There are 9 hidden switches. A switch that is on adds its own fixed numbers to the row, and there is some noise. The rows also spread widely along 12 directions, which tell nothing about the answers.
In the rows, 128 means zero.
Known rows, each followed by its switches (1 for on, 0 for off):
[122 108 108 146 212  90 150 155 142  98 143 131 151  98 148 135 116 120
  97 106 105 198]	0 1 1 1 0 0 1 1 1
[154 117 137 117 122 117 155 153  68 159 143  71 184 124 118 156 150 180
 105 115 119 168]	0 0 1 0 1 0 0 1 0
[124 116 136 126 157 170 129 120 104 120 159 126 196 161 154  96 125 130
 126 140 153 101]	0 1 1 0 0 0 0 1 0
[129 178 135 162  98  81 133 129  87 183 119 115 135 112 108  82 152 118
 140 134 125 150]	0 0 1 0 0 0 1 1 0
[ 82 234 140 115 171  70 117 109 160 176  79 142 120 150 128  39 119  52
 130 182 103 205]	1 0 0 0 0 1 1 1 0
[168 150 139 179  89 210 135 163 132 128 135 162  66 114 145 117 137 134
 149 169 129 107]	1 1 1 0 1 0 0 1 0
[132 121 127 117 118 128 129 132 106 138 133  81 160 128 114  97 100 200
 114 132 107 103]	1 0 1 0 1 0 0 1 0
[136 155 115 150 138 108 130 108  77 159 156  89 151 173 131 135 148 115
 101 118 110 211]	1 1 1 1 1 1 1 1 0
[205 180 107 156 151 100 129 110 245 212  36 111  33 114  57 100 164 111
 160 110  70 135]	0 1 1 0 0 1 1 1 0
[107 193 113 167 132 105 117 114  75 174 149 125 128 136 150  83 148 128
 122 128 160 144]	0 0 1 1 1 1 1 1 0
[155 130 139 115  86 141 136 124  98 196 182  85 149 128 163  84 138 149
 157  95 116 118]	0 1 1 0 0 0 1 1 0
[168 122 103 147 134 122 132 157 100 106 112 169 104  93 125 117 175 138
 166 143 100 113]	1 0 1 0 0 1 1 0 0
[ 89 199 106 149 181 141 107  64  90 170 149  96 186 208 143 138 150 113
  87 127 208 148]	0 0 1 0 1 0 0 0 0
[145 135  98 172 148 150 116 146  95 121 172 111 103 125 167 155 127 175
 122 140 116 157]	1 1 0 0 1 0 1 0 0
[167 112 110 142 154 103 144 175  28 103 114 151 146  97 134 107 202 127
 186 184  96 156]	0 1 1 0 1 0 1 1 0
[144 116 103 188 176  91 111 140  68 128 146 114 163 101 127 128 154 178
 128 133 140 128]	0 0 0 0 0 0 1 0 1
[ 98 170 145 134 135 136 130 165 152  97  85 144 142 113 112 118  82 161
  86 180 138 102]	0 0 0 0 1 0 1 0 1
[156 128 105 123 121 146 153 130 126 101 100 168  95 144 114 154 171 118
 127 124 143 105]	1 0 1 0 1 0 0 1 1
[108 141 141 155  71 120 140 121  80 118 142 120 192 148 113 116 114 145
  89 111 171 101]	0 1 1 0 1 0 0 1 1
[155 117 108 200 146  92 113 177  43 143 182 114 141  58 162 105 135 224
 157 131 113 122]	1 1 0 0 0 0 1 1 0
[158 138 109 136 117 128 135 131  88 157 132 127 113 122 131 105 173 116
 156 128 120 137]	1 0 1 1 1 0 1 0 0
[108 151 119 142  94 117 127 108 158 118  85 125 117 129  78 131 107 163
 104 118 135  84]	0 0 1 0 0 0 0 0 1
[173 128 147 131 104 166 138 124 108 159 160 108 177 179 137 117 142 118
 107 114 153 111]	0 1 0 0 1 1 1 1 0
[ 91 123 127 135  55 117 124 114  76  87 156 133 117 129 146  65 109 100
 133 141 111 148]	0 0 1 0 1 0 0 0 1
[123 160 126 177 133 144 136 161 169 113 128 141 133  89 134 109  84 141
  92 125 143 117]	0 1 1 0 1 0 1 0 0
[137  83 122  83 170 134 137 131 106  96 154 112 202 160 156 115 121 125
 109 116 115 140]	0 1 0 1 1 1 1 0 0

New rows, each followed by its switches (1 for on, 0 for off):
[128 158 125 135  88 129 148 156 116 111 113 151  86 114 129 103 123 126
 128 157 103 135]	1 0 1 0 1 0 1 1 0
[ 90 189 150 178  89 107 141 171 128 123 131 156 102  88 137 112  83 127
  90 148 135 157]	0 0 0 0 0 0 1 1 0
[131 115 116 145 133 123 132 148  67 127 147 102 171 111 133 149 135 195
 129 123 121 122]	0 1 1 1 0 0 1 0 0
[138  78 136 121 172 144 143 160 101  91 162 111 188 134 147 141 101 162
  90 134 119 156]	1 1 0 1 1 0 0 1 1
[166 106 116 114  99 127 138 127 162 125 111 139  71 125 123  99 137 130
 161 113  89  88]	0 1 0 0 0 0 1 1 1
[147 136 123 134 122 106 152 148  85 130 111 160 119 125 126 113 175  81
 140 140 137 144]	0 0 0 1 1 0 1 1 0
[133 183 143 117  87 126 132 103 153 180  76 102 141 161  75 106 126 115
 116 126 118 138]	1 1 1 1 1 1 0 0 0
[136 115 131 105 166 148 143 154 107 108 105 134 174 127 125 135 141 174
 139 160 123  97]	0 1 1 0 0 0 0 1 0
[123 156 120 139 133 113 136 134  68 107 146 143 135 154 157 103 154  77
 130 163  99 216]	1 1 1 0 1 1 1 1 0
[136 100  88  93 136 108 124  97 165 100  91 123 139 142  99  90 114 170
 128  85 113  38]	0 1 1 1 1 1 1 0 1
[145 192 107 162 113  98 130 141 163 169  51 123  77  87  71 149 142 185
 144 131 111  99]	0 1 1 0 0 0 1 0 0
[148 105  87 124 159  75 144 163  52  86 132 168 123  88 167 117 192  97
 182 137 105 171]	0 1 0 0 1 0 1 0 0
[142 101 142  96 194 196 147 149 162 103 154 115 141 167 165 192 112 136
  88 143 114 180]	0 1 0 0 0 0 0 1 1
[122 140  87 126 226  96 125 118 126 131 138 142 151 134 170 111 147 128
 139 112 150 124]	0 1 0 0 0 0 1 1 0
[186 134 140 128 142 138 145 163 142 156 112 122 129 108 126  92 151 119
 146 141  88 151]	0 1 1 0 1 1 1 1 0
[104 137 138 104  61  63 146 161 110 135 111 129 101  75 128  88 102 166
 149 119  79 126]	0 1 0 1 0 0 1 1 1
[152 130 106 113 137 114 135 123  92 138 122 114 127 146 129 132 171 120
 142 136 117 149]	0 0 0 0 1 0 1 0 0
[147 109 130  93  61 149 157 113 136 144 161 121 103 148 155  75 127  76
 142  85 103 131]	0 1 1 1 1 0 1 1 0
[119 157 110  78 115 120 141 142 118 123 121 125  75 139 156 148 125 173
 122 132  96 139]	0 0 0 0 1 1 1 1 0
[119 142 141 120 136  98 157 164  87 127  90 147 164 100 109 128 155 130
 140 150 119 151]	0 1 1 1 0 0 0 1 0
[ 79 162 115 124 147 107 114 104  62 119 101 127 149 156 123 112 149 122
 152 182 115 162]	0 1 1 1 0 0 0 0 0
[146 143 134 155 167 159 138 158 124 130 118 136 119 129 135 147 139 126
 117 164 134 161]	0 1 0 1 1 0 0 1 0
[111 129 126 111 176  97 156 161  80  93 119 151 196 119 134 145 150 142
 105 141 141 140]	0 0 1 0 0 0 1 1 1
[123 114 132 164 114 151 131 149 113  78 163 125 126 143 150 127  85 144
  85 150 117 147]	0 1 0 0 1 0 1 1 1
[165 104 140  91 106 177 132 130 107 126 123  95 134 167 122 108 137 127
 143 166  64 150]	0 1 1 1 1 1 1 0 0
[196 140 125 123 117 180 147  99 153 176  90 118 171 184  79 158 185 113
 126 101 179  65]	1 1 1 0 1 0 0 0 0
[105 199 133 108 118 131 132 139  84 147  96 135 143 139 128 105 151 131
 143 187 130 132]	1 0 1 0 1 0 1 0 0
[132 153 128 102  67 141 134  92 185 146 100 139  91 157 112  75 113  77
 130 109 134  90]	1 0 0 0 1 0 0 0 0
[161 126  99 121 184 121 140 135 128 140 106 113 106 141 127 155 156 148
 132 131 107 148]	0 1 0 1 1 0 1 1 0
[142 129 121 132 129 128 141 129 139 118 147 115 131 143 143  98 113 109
 104 115  98 165]	0 1 1 0 1 1 1 1 0
[190 140 111 180 148 136 114 138 123 141  83 144  70 127  93 136 177 151
 167 172  93 127]	1 1 0 0 0 1 0 1 0
[143 119 117 137 104 120 135 158  97 122 141 117 102  94 142 104 122 181
 158 142  66 131]	1 1 1 0 0 0 1 1 0
[ 96 145 112 100 178 122 132 129 146 120 133 151 141 110 166 111 128 128
 129 110 152 121]	0 0 1 0 0 0 0 0 1
[151 149 111 169 204  73 132 137 137 158 110 117 178 105 106  90 136 135
 105 113 159 118]	0 0 0 0 1 0 1 1 0
[145 165 146 172 115 182 122 161 145 137 122 154 131  93 132  95 116 165
 118 146 166  63]	0 0 1 0 1 1 0 0 0
[161 137  54 187  98  88 146 113 138  98 121 208  18 111 131 126 175  73
 145  69 156  93]	1 0 0 0 1 0 1 1 0
[121 118  94 105 144  73 137 121 113  74 106 131 135 146 123 132 129 113
 115 122  87 172]	0 1 0 0 1 1 1 0 0
[154 107  95 157 196 140 124 147 117 106 121 106 111 115 118 161 138 184
 111 148 102 151]	0 0 1 1 1 0 1 0 1
[164 138 160 143  40 171 146 168 138 131  97 140 101  99 100 111 128 137
 153 158  94  93]	0 1 1 0 0 0 1 0 0
[ 90 145 115 132 158  93 129 132 112 112 154 142 175 116 170  98 104 118
 117 113 146 139]	0 1 0 0 0 0 1 0 0
[114 125 120  75 129 117 159 165 141 106 121 150  78  86 161 139 128 146
 139 119  86 158]	0 0 1 0 0 0 0 1 1
[162 132 143 114 139 166 137 141  75 148 148 135 143 153 162  92 182  78
 180 184  92 176]	1 1 1 0 0 0 1 1 0
[113 134  82  95 176  71 144 154  94  76 116 159 124 106 158 156 149 143
 122 118 117 160]	0 0 0 0 1 1 1 0 0
[116 150  69 149 197 109 120 116 200 118 126 124  42 108 155 122  92 157
 124 107  83 152]	0 1 1 0 0 0 1 1 0
[116 131 129 110 127 109 155 135 108 112 134 127 144 132 138 107 132  85
 110 126 116 188]	0 0 1 0 1 0 0 1 0
[137 125 103 196 180  90 126 168  79  94 134 122 147  81 126 125 127 188
 115 151 111 154]	0 1 1 0 1 0 1 1 1
[137 134 158 139  59 174 127 175  70 134 152  70 120 128 128 161  85 248
 108 178  82 139]	1 1 0 0 1 0 0 1 0
[ 91 173 139 112  68  94 164 160 168 128 122 139 101  98 141 142  73 139
  89  90 116 148]	0 1 0 0 0 0 1 1 0
[111 153 117 112  98 105 157 130 134 120 126 158  98 131 146 130 130  88
 107  95 150 144]	0 0 0 0 1 0 0 1 0
[111 128 109  96 107 104 132  88  96 154 173 110 141 157 165  34 127  87
 143  94 122 133]	1 0 1 1 1 0 1 1 0
[127 136 138 125 135 130 142 150 121 154 164 116 180  98 166  71 108 144
 126 100 149 115]	0 1 1 0 1 0 0 1 0
[131 151 106 165  73 125 153 118 138 119 122 103 129 152  89 210 111 162
  55  73 147 128]	0 1 1 0 1 0 1 0 0
[112 120 153 136 158 181 135 163  97  95 185 123 210 140 171  79  80 139
  82 168 140 130]	1 0 1 0 1 0 1 1 0
[140 146 111 139 129  65 135 129 109 129  96 110 152 138  90 147 138 172
 100 108 123 130]	0 1 0 0 1 1 1 1 1
[ 70 133 123 157 124  99 122 142 100  38 131 187 136 113 155  75  94  80
 125 175 118 152]	0 1 0 0 0 0 1 0 1
[162 126 113 131  99 161 140 123 140 128 124 105 105 156 104 148 132 136
 107 126 104 131]	1 0 1 0 1 0 1 0 0
[157 104 135 176 150 106 150 143  91 103  95 123 186 143  65 158 154 119
  95 149 115 165]	0 1 1 1 0 0 1 1 1
[144 118 130 114 154 101 138 127 140 166 140 104 173 104 138  63 128 129
 148  93 116 126]	0 1 1 0 0 0 0 1 0
[124  95 113 116 150  87 149 150 106  90 110 117 168 109 103 118 112 177
  97 118 110 109]	0 0 1 1 1 0 1 1 1
[149 162 144 119 166 152 148 137 183 166 123 117 128 138 136 106 130  89
 100 130 130 164]	0 0 1 0 1 0 1 1 1
[115 106 113 115 145 123 123 133  96  63 127 109 139 159 132 132 105 146
 111 177  69 179]	1 1 0 0 1 0 1 0 1
[132 182 159 157  90 152 135 157 125 155 133 159 117 115 151  87 123 106
 141 160 141 120]	1 1 0 0 0 0 1 1 0
[116 159 134 138 115 126 139 136 132 149 112 107 137 122 105 145 111 183
  96 122 134 113]	0 0 1 0 0 0 0 1 0
[114 108 135  55 124 141 142 116 112 116 135 116 175 167 148  99 118 100
 132 131 115 141]	1 1 0 1 1 0 0 0 0
[161 142  97 196 141 133 122 105  97 121 128 146 116 162 114 142 174 115
 128 128 141 125]	0 1 1 0 0 1 1 1 0
[154 122 151 103 122 179 159 171  95 131 139 136 157 133 143 117 141 131
 125 156 126 122]	1 0 1 1 1 0 1 1 0
[118 153 135 127 112  82 145 137 154 148  99  95 158 102  94  89  89 154
 104 107 108 133]	0 1 1 0 1 0 0 1 0
[ 89 165 129  90 140 113 132 132  86 138 140 105 192 137 162  92 120 138
 129 143 128 146]	0 1 1 0 1 0 1 0 0
[119 154 136 194 190 159 113 187 120  98 136 155 144  77 162 109 100 155
 119 194 147 140]	0 1 0 0 1 0 0 0 0
[127 115 106 185 149  60 131 122  93 130 158 116 178 105 119 115 124 150
  94  73 164 127]	0 0 0 0 0 0 0 1 0
[138  93 116  88 102  87 152 141 130 130 131 118 116  86 139  76 123 139
 155  79  87 127]	0 1 1 1 1 0 0 1 1
[105 166 118 127 164 114 147 169 117 132 145 163 115  73 189 123 136 136
 149 120 137 157]	0 1 1 0 0 0 0 1 0
[120 124 187 109 122 196 154 179 132 122 164 143 180 128 177  89  86  99
 102 156 148 140]	0 1 0 1 1 0 0 1 0
